The rows are grouped in 3 ways, from coarse to fine. Each group lies inside one group of the grouping before and may be the whole of it. The rows also spread widely along 9 directions, which tell nothing about the answers.
(in the rows, 128 means zero)
Known rows, each followed by its group in each grouping:
[ 80 148 125 149 129 130 148 109  81  74 142  78 146 103 157  87 184 140
  69  82 152 111 167 110 129 120 117  54 198 104  94 134 131 182 135 144
 183  65 103 116 120]
lonil gor Rimi
[140 105 144 146 143 188 153 175 118 169 173 133 177 111 133  95 127 105
 145 154 156  93 101 131 183 187 109 136 173  83  94  67 107 138 152 132
 112 134 161 128 161]
fov zoper Zab
[110 131 115 211 133 135 161 138 105  97 123  68 155  78 129 181  80 122
 117  66 114 113 103 141 127 118 162  94 105  95 104  89 130 106 137 123
 172 114 159 146 130]
lonil gor gulav
[133  75 103 157  97 189 128 139 160 111 145  96 152 100 156 139 122  73
  73 102  97 100  98  88 112 178 127  82 137  92  96 141  68 147 147 130
 169 139 131 132 122]
fov Tubaf poko
[129 111 143  96 139 156 125  90 100 108 142 145 143  90 134  94 167 135
 157  88 161 133 143 124 180 123 153  59 184 139  99  87  97 179 126 167
 136  60 125 133 162]
fov Tubaf rana
[102 137 164 169 176 171  92 130 132 121 159  92 145 100 117 165 146  93
 159 124 141 128  97 138 132 168 161 102  93 149  90  99  75 145  91 166
 142 135 141 156 151]
gaka nura gufog
[111  80 106 163  99 208 111 162 149 124 127 101 166  92 149 129 156  87
  76 131 138  87  97  88  90 193 116  78 143 101 106 132  73 157 136 135
 141 126 105 108 148]
gaka Veted rosim
[ 98 128 126 208 140 152 134 141 121  94 166  55 157 113 137 147 102  79
  85 101  90 113  98 117 126 173 132  97 111  98  83 138  81 115 130 129
 198 153 152 164 110]
lonil rizi Nuzeg
[ 86  97 108 165 136 156 133 121 116  87 163  96 168 107 132 117 127 112
  92 103  80 118 128 103 147 168 125  74 151 111  74 151  81 146 126 135
 190 107 122 140 131]
fov Ditip dugup
[107 171 172 194 150 143 105 132 101 104 130  67 152  99 114 146 118  73
 153  97 171 124  80 154 144 152 184  85 109 129 109  82  78 127 113 147
 144 136 162 155 139]
lonil soku mer
[ 75 153 151 210 157 148 118 134  80 106 140  76 182  98  96 130 105  84
 146 119 139 124  85 147 159 162 167  85 124 131  89 106  68 122 106 137
 164 125 146 148 152]
lonil sil Bebi
[135 101 125 166 115 153 155 146  74 143 133 131 185  85 114 106  97 109
 163 106 157 115  91 137 180 155 154  84 164  99 101  63 103 116 156 117
 119  97 153 140 178]
lonil rizi zizul
[110 137 118 189 139 139 162 136 120  88 125  63 142  93 146 161 114 134
  92  64 113 100 139 138 122 117 143  95 123  86 108 102 140 139 134 131
 187 112 151 132 115]
fov Ditip kuz
[133 105 133 102 124 144 123  71 118  90 102 134 112  80 148 127 178 136
 140  50 176 141 138 113 134  94 169  37 167 140 109  90 111 178 125 177
 134  45 101 138 167]
lonil sil lub
[ 76 127 129 186 141 165  99 128 142  86 144  59 144 101 136 152 149  87
  82 103 118 114 104 107  90 167 140  78 123 122  92 156  80 147 110 151
 183 128 114 141 129]
lonil soku Sepil
[104 135 131 161 103 149 116 132 132  97 118  60 140 114 154 125 169  77
  55  89 155  98 119 111  90 143 153  64 141 102 116 131  88 181 134 129
 161 125 121 111 107]
fov Tubaf nadag
[124 138 161 135 132 129 109 112 112 121 121  99 126 107 137 136 178  96
 130  81 200 128 111 128 121 128 183  67 149 129 112  79 103 169 134 148
 106  95 125 133 145]
lonil gor vupo
[ 96  90 100 147 133 169 134 126 126 108 111 114 150  71 128 145 149 153
 112  83 133 108 137 117 110 121 139  68 158 111 113 103 126 166 125 145
 158  67 103 107 164]
fov Vip moz
[102  76 124 144 139 196 113 155 128 166 122 149 178  71  98 141 146 127
 166 137 160 104  99 127 129 163 155  93 153 125 112  76 102 152 123 144
  95  90 107 101 208]
fov zoper Zab
[129  78 114 129 151 140 184 123 106 132 198 141 165 121 131 111 111 152
 138 108  85 134 146 120 200 149 113 110 170  92  66  97 130 133 153 127
 150  96 153 156 146]
fov Tubaf nadag
[ 74 117 124 176 143 192 118 156 101 119 145 104 188  74 115 100 148 113
 119 142 151 100 107 116 133 179 118  84 178 117  98 121  93 145 119 147
 154  99 107 115 177]
lonil soku Sepil
[108 118 135 195 172 168 144 145  99 130 158 112 179  71  96 167  70 121
 194 111 111 126  85 149 179 153 157 115 114 124  89  71 100  92 117 147
 150 117 166 163 174]
lonil gor Rimi
[117 145 148 171 143 160 150 172 131 135 165  70 151 133 157 116 154  98
  76 131 152  80 124 129 131 167 106 134 151  67  99  99 127 158 147 125
 151 156 156 122 108]
fov zoper Zab
[ 73  65  90 156 132 157 134 132 132 129 148 115 161  94 124 161 173 159
  88 115 105 118 146  98  82 150 126  76 142 113  86 136 135 163 123 127
 143  78  73 112 166]
gaka nura gufog
[155  44 105 123  78 156 128 114 125 138 136 146 158 107 139 116 126  83
 126  92 134 135  82  92 145 176 161  48 168 108  84 112  67 135 170 119
  98  91 121 147 168]
lonil soku Sepil
[154 111 147 129 142 168 126 101 127 115 125 136 125  84 134 144 128 106
 179  78 164 137 100 129 165 129 169  79 136 137 105  67  87 137 126 174
 126  94 150 162 170]
lonil sil Bebi
[108  50  71 196  87 142 166 147 114 128 138 104 186  95 123 164  82 112
  84  93  73 117  93  97 115 162 147  72 138  78  80 129 108 106 170  83
 146 106 119 133 145]
lonil gor vupo
[ 85 134 114 201 130 133 146 133 115  86 120  59 149  88 130 171 118 131
  91  72 119 113 124 133  97 121 153  76 119  98 106 115 136 128 126 130
 181 104 127 134 131]
lonil soku mer
[ 87  89 124 161 150 139 102  94 111 107 139 116 153  88  95 168 120 115
 164  83 105 154 100 123 132 143 188  57 115 155  85 116  78 129 107 149
 147  85 114 160 178]
lonil rizi zizul
[140 146 176 122 157 147 105 108 141 112 159  95 105 124 157 127 178  86
 136  91 183 132 114 125 140 149 151  93 141 126  98  92  93 164 125 172
 127 125 148 163 132]
lonil soku Sepil
[138  76 108 166 130 164 168 152 137 134 171 118 159 106 138 149  97 118
 122 109  98 118 103 114 151 171 119 115 139  77  82 100 122 105 159 125
 143 128 154 160 149]
lonil soku mer
[ 96  86  95 213 120 157 143 155 144 123 133  77 163 101 125 187 100  96
  81 104  93 109  86 109  87 162 146  98 102  85  93 130 105 112 139 110
 163 144 127 139 140]
lonil sil Bebi

New rows. What belongs after each?
[ 87  47  95 124 135 146 129  97 124 114 191 137 157 124 131 124 168 140
  99 117  68 147 148  81 134 176 118  60 159 128  48 164  92 164 127 135
 152  74  83 146 151]
gaka nura gufog
[120 102 152 128 164 161 109 131 161 147 161 117 128 122 131 156 169 110
 137 119 144 120 115 123 123 160 148 114 128 120  95  92 106 162 121 155
 113 127 131 137 153]
fov zoper Zab
[131 115 130 167 114 156 137 140 106 112 129  98 167  97 134 119 111  89
 123  94 140 107  99 129 158 156 155  79 143 101 103  93  82 136 143 125
 147 120 155 134 138]
fov Ditip dugup
[121  89  99 163 119 108 162 111 134 104 136  82 121 111 149 186 130 141
  81  46  99 130 137 113  93 109 154  77 119  87  93 112 152 133 151 118
 162  99 122 149 124]
lonil rizi Nuzeg
[ 91 112 148 140 160 171 120 129  89 133 165 142 177  95 112  77 165 116
 153 147 163 125 116 118 178 174 126  86 191 131  85 100  85 158 119 157
 128  88 111 134 185]
lonil sil lub
[ 82 140 134 197 159 135 145 132 110  92 187  58 165 137 131 130 107 102
  89 112  73 115 123 131 157 170 122 111 125  97  62 142  94 132 122 124
 201 143 157 154  98]
fov zoper Zab
[122 103 141 180 138 165  99 126 134 120 145  98 154  96 114 171  97  59
 153 104 118 133  60 122 138 179 183  85  99 137  88 106  46 112 124 145
 136 141 151 169 147]
lonil gor vupo
[ 75 104 119 194 138 160 111 126 113  99 169  82 184 118 111 130  95  76
 109 124  65 125  92 116 151 193 145  80 121 124  62 156  43 129 115 127
 184 131 135 147 128]
fov zoper Zab
[116 111 134 122 132 109 130  93  94 110 128 116 139 117 127 118 161 132
 129  66 156 138 138 131 151 113 172  50 165 123  96  88 112 176 136 130
 128  64 122 130 142]
fov Vip moz
[140 119 130 174 111 150 167 171 111 132 147  83 166 122 156 106 123  89
  82 110 146  85 110 126 148 169 124 110 160  57 103  91 115 140 172 102
 141 143 164 126 114]
fov Ditip kuz
[128  76 107 132 124 107 173 125 131 140 155 115 139 127 144 158 150 157
  93  77 115 122 149 118 122 114 144  94 150  74  91  91 168 155 163 104
 127  96 127 129 132]
fov Tubaf rana
[ 86 140 147 164 145  97 129 129  80 130 125  86 159 121 108 126 166 129
 119  91 176 123 130 150 130 120 177  72 153 107 106  77 131 172 131 108
 120  89 125 112 141]
fov Vip moz
[131 115 137 110 147 186 110 110 154  99 123 116 112  84 155 129 180 122
 122  82 167 109 135 112 124 129 133  78 157 127 118  96 101 187 117 184
 154  88 123 128 146]
fov Vip moz
[117 109 117 152 132 125 156 111 105 113 114 110 148  79 118 171 117 160
 145  53 133 129 138 144 138  90 179  71 131 112 110  69 145 145 131 131
 145  71 132 127 157]
fov Tubaf poko
[118 139 143 155 131 134 133 124 114  93 143  74 140 123 154 112 153  93
  89  85 142 109 130 125 140 148 143  80 150  99  98 115  98 166 138 133
 162 120 143 136 108]
fov Ditip kuz
[147 113 115 206 116 181 156 178 157 125 131  69 155  90 148 187  73  81
  94  96 107  82  77 132 114 155 142 129  88  66 114  90 107 106 148 116
 171 178 184 141 115]
fov Tubaf rana
[143 111 122 165 123 146 159 146 136 123 128  91 133 107 155 174 126 135
 112  78 140 107 120 129 116 127 140 104 111  82 106  73 141 134 146 125
 135 120 151 137 130]
gaka Veted rosim
[ 99 135 134 183 113 176 118 137 106  91 130  77 166  97 146  94 142  66
  80 116 149  99  96 107 129 174 130  67 159 108  99 137  59 154 128 142
 175 125 125 131 130]
lonil sil lub
[112 142 144 169 176 129 151 118 105 106 152  92 137  91 125 170 115 143
 159  73 132 132 126 148 155 111 159 103 121 118  95  73 140 125 121 155
 156  99 157 160 144]
lonil gor Rimi
[106 103 136 138 179 162 146 132 125 130 187 132 150 103 124 128 146 150
 154 125 124 131 133 122 164 160 115 116 161 113  81  96 133 136 127 160
 139  99 131 156 169]
lonil soku mer
[ 65 121 120 168 156 156 125 138 121 100 143  84 160  94 125 134 165 139
  91 109 124 103 145 118 112 144 129  86 152 112 101 129 121 168 113 145
 176  98 105 113 145]
fov Ditip dugup
[114  59  79 164 110 123 188 144 108 134 140 121 176 102 126 149 108 162
 100  82  94 114 137 118 138 130 138  86 157  68  90  94 157 128 167  91
 137  84 125 120 154]
fov Ditip dugup
[ 93 105 141 167 170 120 147 157 105 168 178 113 176 124  96 153 134 140
 146 133 129 124 119 145 151 149 154 126 135  97  88  72 143 135 133 106
 112 124 142 132 162]
fov Tubaf rana
[115 147 132 190  96 166 106 128 134  74 105  45 136  94 160 137 136  53
  68  76 155  99  86 113  91 155 156  55 124 107 113 136  62 147 131 144
 179 135 137 134 108]
lonil soku Sepil
[ 83  98 128 171 162 182 100 122 150 108 157 102 148  98 118 160 138  93
 122 122 104 128  97 104 115 177 141  92 117 139  83 142  67 138 103 165
 167 127 115 155 158]
lonil sil Bebi
[144 123 121 168 134 146 163 123 147  87 148  74 123 105 163 175  99 116
  97  57  92 111 128 128 135 117 137 106 106  86  97 103 125 129 138 140
 196 135 173 157  99]
fov Tubaf rana
[118  65  94 181 107 155 140 128 134 123 107 114 156  77 120 186  97 114
 120  79 108 125  87 112 105 136 171  70 113 105  99 104 104 114 141 123
 139 103 118 139 169]
lonil sil lub
[ 95 136 150 225 147 145 126 183  88 148 143  75 204 105  87 145  85  73
 151 136 141 103  63 160 158 181 177 114 107 100 101  73  79 107 129  98
 128 162 172 135 153]
fov Ditip dugup
[ 99 108 128 174 171 153 140 150 136 138 159  96 144  96 123 176 141 139
 124 109 131 115 122 127 108 144 135 122 122 101 102  90 145 131 126 142
 147 122 128 144 160]
lonil rizi Nuzeg
[ 62 155 153 176 168 171  99 134  91 109 125  93 178  64  93 130 148 122
 158 117 164 111 119 149 140 136 169  79 142 150 117  92  91 164  86 160
 158  92 116 110 174]
fov Tubaf poko
[150  98 129 104 121 124 133  95 153 103 148  99  98 144 177 128 182 105
  72  61 139 126 143  98 120 129 138  71 154  95  92 115 110 186 154 137
 145 106 132 144  99]
fov Vip moz
[124 146 157 152 157 130 135 114 113 120 111 100 121  92 128 164 154 133
 155  71 190 128 123 150 128  97 179  88 127 122 119  55 138 150 121 158
 124  94 141 140 160]
lonil sil Bebi
[ 79 107 124 162 141 198 120 161 129 117 180 100 176 106 140  84 170  94
  76 163 129  97 116  89 125 211  83 100 186 100  87 155  85 158 131 147
 164 126 104 125 147]
lonil soku mer
[113 119 118 139 159 128 167 113 139  92 157  89 111 115 165 169 163 181
  94  65 112 124 176 120 118 105 114 100 128  96  88 104 172 159 128 153
 174  87 128 144 119]
gaka Veted rosim
[ 97 157 174 155 168 107 127 141  91 136 157  84 153 138 119 112 177 111
 128 115 182 117 131 151 151 146 162 104 153 105 100  76 124 170 132 122
 112 119 143 128 135]
fov Ditip kuz
[ 79 145 130 221 150 169 126 142 115  89 137  58 164  90 123 155 104  87
 101 108 112 106  94 128 120 158 142  96 111 112  96 130  83 121 109 144
 199 141 143 146 130]
lonil sil Bebi
[ 90 147 127 165 130 167 124 119 122  68 132  64 143  90 152 120 151 106
  74  83 129 102 140 115 118 133 131  69 146 116 108 140  90 174 115 158
 205 106 125 121 111]
fov Tubaf nadag
[106  87 116 136 151 160 132 110 109 112 147 137 161  89 113 124 128 140
 151  93 114 133 127 121 167 141 143  72 160 129  87 100  96 151 120 149
 152  71 124 138 168]
fov Vip moz
[123 102 150 159 160 156 116 139 129 153 170 116 152 113 115 164 136 104
 165 129 134 132  95 133 143 172 158 111 104 126  82  81  94 132 120 138
 109 132 143 158 161]
gaka nura gufog
[138 139 132 167 106 125 147 107 118  75 126  64 123 113 164 140 121  93
  87  50 134 122 115 123 128 128 154  64 130  94  99 112 105 137 150 135
 175 115 155 156  99]
lonil soku mer
[ 93 100 146 145 149 117 115 120  91 152 149 129 167 110  95 134 158 119
 161 113 163 146 106 129 145 150 184  72 157 135  87  82 104 149 134 124
  85  83 110 135 179]
lonil gor vupo
[122  93 108 155 132 151 163 158 137 139 139 103 148 107 143 146 145 142
  87  99 138  96 133 118 116 136 119 110 154  68 107  87 152 155 154 115
 140 111 133 117 139]
fov Vip moz
[121 114 154 168 143 165 103 144 119 134 147 105 171 106 111 131 115  63
 156 123 142 118  72 134 162 187 171  93 121 123  97  92  50 132 126 135
 124 146 158 148 154]
fov Ditip dugup
[ 74 166 126 211 162 159 139 117 108  42 155  41 145  84 146 145 103 111
  86  79  85 110 128 125 136 136 122  87 120 116  86 149  96 130 106 161
 241 118 149 157  99]
lonil gor gulav
[ 92 129 112 179 123 176 124 129 140  78 126  61 135  84 158 158 160 117
  63  88 120  97 136 107  77 140 126  70 120 112 104 145 106 165 110 153
 196 108 107 121 119]
gaka nura gufog
[ 96 114  97 163 123 143 151 101 115  74 103  89 142  66 133 164 120 158
 104  44 107 119 150 127 114  86 160  53 133 118 110 114 133 153 120 146
 192  62 118 120 140]
fov Tubaf nadag
[143  92  96 162  48 123 153 108 113  92  98  80 139 120 172 122 132  73
  42  52 138 113 103  94 103 136 160  31 156  77 100 133  87 151 178  98
 153 104 123 129 104]
lonil sil Bebi
[131  92 134 133 121 157 112 123 134 121 138 116 148 110 136 124 148  84
 123  99 145 120 102 112 141 164 161  72 146 118 100 104  73 158 138 139
 126 116 132 137 147]
fov Ditip dugup
[150  48 105 141 130 166 146 120 143 138 152 151 150  85 124 171  89 127
 171  86 100 143  90 114 157 154 154  91 129 113  82  86 104 103 148 142
 119  96 145 168 183]
lonil soku Sepil
[ 96 102 144 170 160 202  96 170 155 158 150 107 168  95 109 155 140  87
 140 156 142  97  82 124 116 193 142 125 118 119 103  98  79 143 113 148
 121 149 130 122 170]
fov zoper Zab
[113 174 166 195 127 126 114 121  72  94 121  58 159 102 123 118 117  64
 133  80 173 123  85 150 154 141 187  60 126 125 107  88  65 134 125 133
 157 123 160 150 127]
lonil rizi Nuzeg
[167 118 132 142 126 167 150 129 143 107 113 103 120  84 161 155 117 113
 133  58 149 103 116 134 144 121 154  94 127  96 121  67 116 141 144 155
 148 111 167 143 135]
fov Ditip kuz
[110 114 123 189 131 178 129 136 115 109 110 102 163  62 119 154 103 105
 141  95 138 112  87 131 133 141 158  81 122 119 109  93  89 122 119 149
 157 109 135 138 170]
lonil sil lub
[123  92 110 144 126 122 169 139 122 136 118 111 142  96 136 162 150 167
 112  70 151 108 148 133 116 102 153  89 150  78 115  66 174 154 155 117
 121  82 123 111 156]
fov Ditip dugup
[122 162 146 180 146 178 135 137 134  78 144  64 132  90 157 137 122  95
 108  91 139 101 112 130 136 150 124 102 127 103 107 109 101 132 122 169
 195 137 162 157 116]
lonil soku mer
[ 78 138 127 183 152 133 124 105 117  67 155  59 135 106 140 153 134 106
  87  79  99 127 127 114 116 139 145  73 123 123  83 148  96 146 116 148
 196 110 127 154 109]
lonil gor gulav
[104 115 146 151 151 113 110  87 110 110 129 106 133 111 109 163 142 108
 156  74 143 157 107 133 135 123 199  61 118 146  90  95  91 145 115 147
 128  91 126 159 157]
lonil sil Bebi
[133 158 142 179 129 120 163 121  72 100 105  85 146  76 132 147 102 129
 152  51 175 119 112 159 158  90 182  75 132 104 119  48 135 125 142 131
 141  84 167 141 139]
lonil gor gulav
[127 123 130 139 118 144 152 120  75 116 111 124 166  74 125 109 132 144
 150  75 172 114 133 145 172 104 165  62 174 113 117  62 124 157 139 135
 135  64 138 115 161]
fov Tubaf rana
[119 132 150 174 143 168 123 150 106 130 153  98 167  98 127 123 125  77
 141 125 156 110  82 128 152 175 149  99 144 112  98  91  77 131 134 138
 133 134 153 144 148]
lonil gor Rimi
[ 87 131 132 156 160 149 135 115 130  78 189  72 143 124 150 120 150 112
  76 102  85 118 149 108 142 157 109  95 146 109  74 156  97 164 117 150
 212 126 132 148 101]
fov Tubaf poko
[103 139 142 188 135 135 130 135 106 105 152  67 155 114 136 136 128  83
  99  98 135 117 102 123 132 158 152  86 134 107  89 116  90 135 136 126
 158 131 144 148 116]
lonil gor vupo
[132 100 127 170 102 135 123 116  99 124 116 105 159  97 119 159 112  95
 147  80 140 134  88 135 135 143 193  51 108 127  95  84  79 132 135 116
 117 100 136 143 152]
gaka nura gufog
[114 122 150 180 142 151 113 119 105 113 147  99 162 110 114 135 108  67
 150 108 132 134  75 130 162 170 173  80 121 132  84 106  52 122 122 140
 145 132 152 166 148]
lonil sil Bebi
[149 101 148 142 124 154 141 165 119 174 152 125 165 119 130 120 143  93
 135 130 175 105  95 132 153 164 151 114 154  84 109  58 111 147 161 110
  90 137 158 126 152]
fov Tubaf rana
[103  88 136 148 139 113 142 147  83 177 171 132 181 134 106 120 166 134
 142 137 154 133 122 131 148 165 154  92 158 105  76  79 130 153 146  95
  77  95 115 126 170]
gaka nura gufog
[154  80  79 144  88 162 159  98 161  74  92  95 101  66 177 184 121 134
  79  17 111 114 134  97  81  94 146  55 126  96 118 115 134 141 150 153
 187  80 123 142 131]
lonil rizi zizul
[ 73  82 133 144 154 158 104 122 102 141 153 142 175  98  95 112 171 121
 149 140 147 137 109 109 140 170 151  73 170 141  84 114  87 158 114 145
 114  82  85 129 198]
lonil sil lub
[129  79 114 164 124 112 148 112 103 122 127 119 163  99 104 173  83 125
 162  59 102 146 100 142 162 125 199  67 112 114  88  77 104 113 143 109
 127  93 151 152 158]
fov Ditip dugup
[147 143 148 156 130 137 155 136 119 117 139  82 127 111 163 139 139 102
 112  79 170 107 114 130 138 129 144 100 145  87 109  74 127 144 154 137
 137 124 162 144 119]
lonil gor Rimi
[ 72 129 132 219 142 138 139 158  92 119 171  67 189 128 116 118 116  80
  87 140 108 113  94 123 142 188 129 103 137  90  73 134  87 124 131 104
 169 153 139 146 128]
lonil sil lub
[116  75  98 161  78 143 123 121 124 112 112  96 162 103 133 147 126  84
  82  80 114 116  97 105 102 149 176  45 134 105 101 129  76 151 149 104
 144 107 116 119 132]
fov Tubaf rana
[161 107 136 110 122 164 140 120 130 134  96 139 126  66 143 152 153 143
 160  65 194 110 129 138 136  93 173  79 151 115 135  38 139 164 139 157
 108  73 138 117 173]
fov Tubaf rana
[106  92  95 209 120 136 186 159  81 129 153 100 199  92 112 140  63 135
 125 100  92 118 101 136 163 153 135  98 145  73  78  95 131  88 157  92
 156 107 153 144 156]
lonil soku Sepil
[117 120 146 144 130 157  97 107 127 107 135  98 135 104 139 142 166  91
 127  97 152 128 110 119 119 153 167  61 122 144  95 111  72 166 112 155
 137 106 120 142 142]
gaka nura gufog
[132 119 140 159 148 195 143 164 139 134 177 103 152 105 156 124 146 104
 112 141 139  93 115 116 142 183  97 128 138  93  92 101 106 145 131 150
 151 143 148 142 137]
gaka nura gufog
[155  74  90 147  70 138 179 134 112 123 118 111 148 101 165 120 126 117
  78  66 140 104 121 103 122 132 133  66 172  65 105  97 133 138 186 105
 138  92 130 129 137]
lonil rizi zizul
[111 122 129 161 125 177 119  97  81  81 111 119 175  59 108 116  86 111
 179  78 123 129 102 144 192 135 176  46 144 154  96  96  54 134 107 164
 173  65 144 137 166]
fov zoper Zab
[134 131 133 196 138 153 153 168 146 119 147  60 144 117 151 166 103  84
  90  97 115  90 100 134 123 161 138 129 103  69 105  99 114 122 148 119
 164 170 177 147 105]
fov Ditip kuz
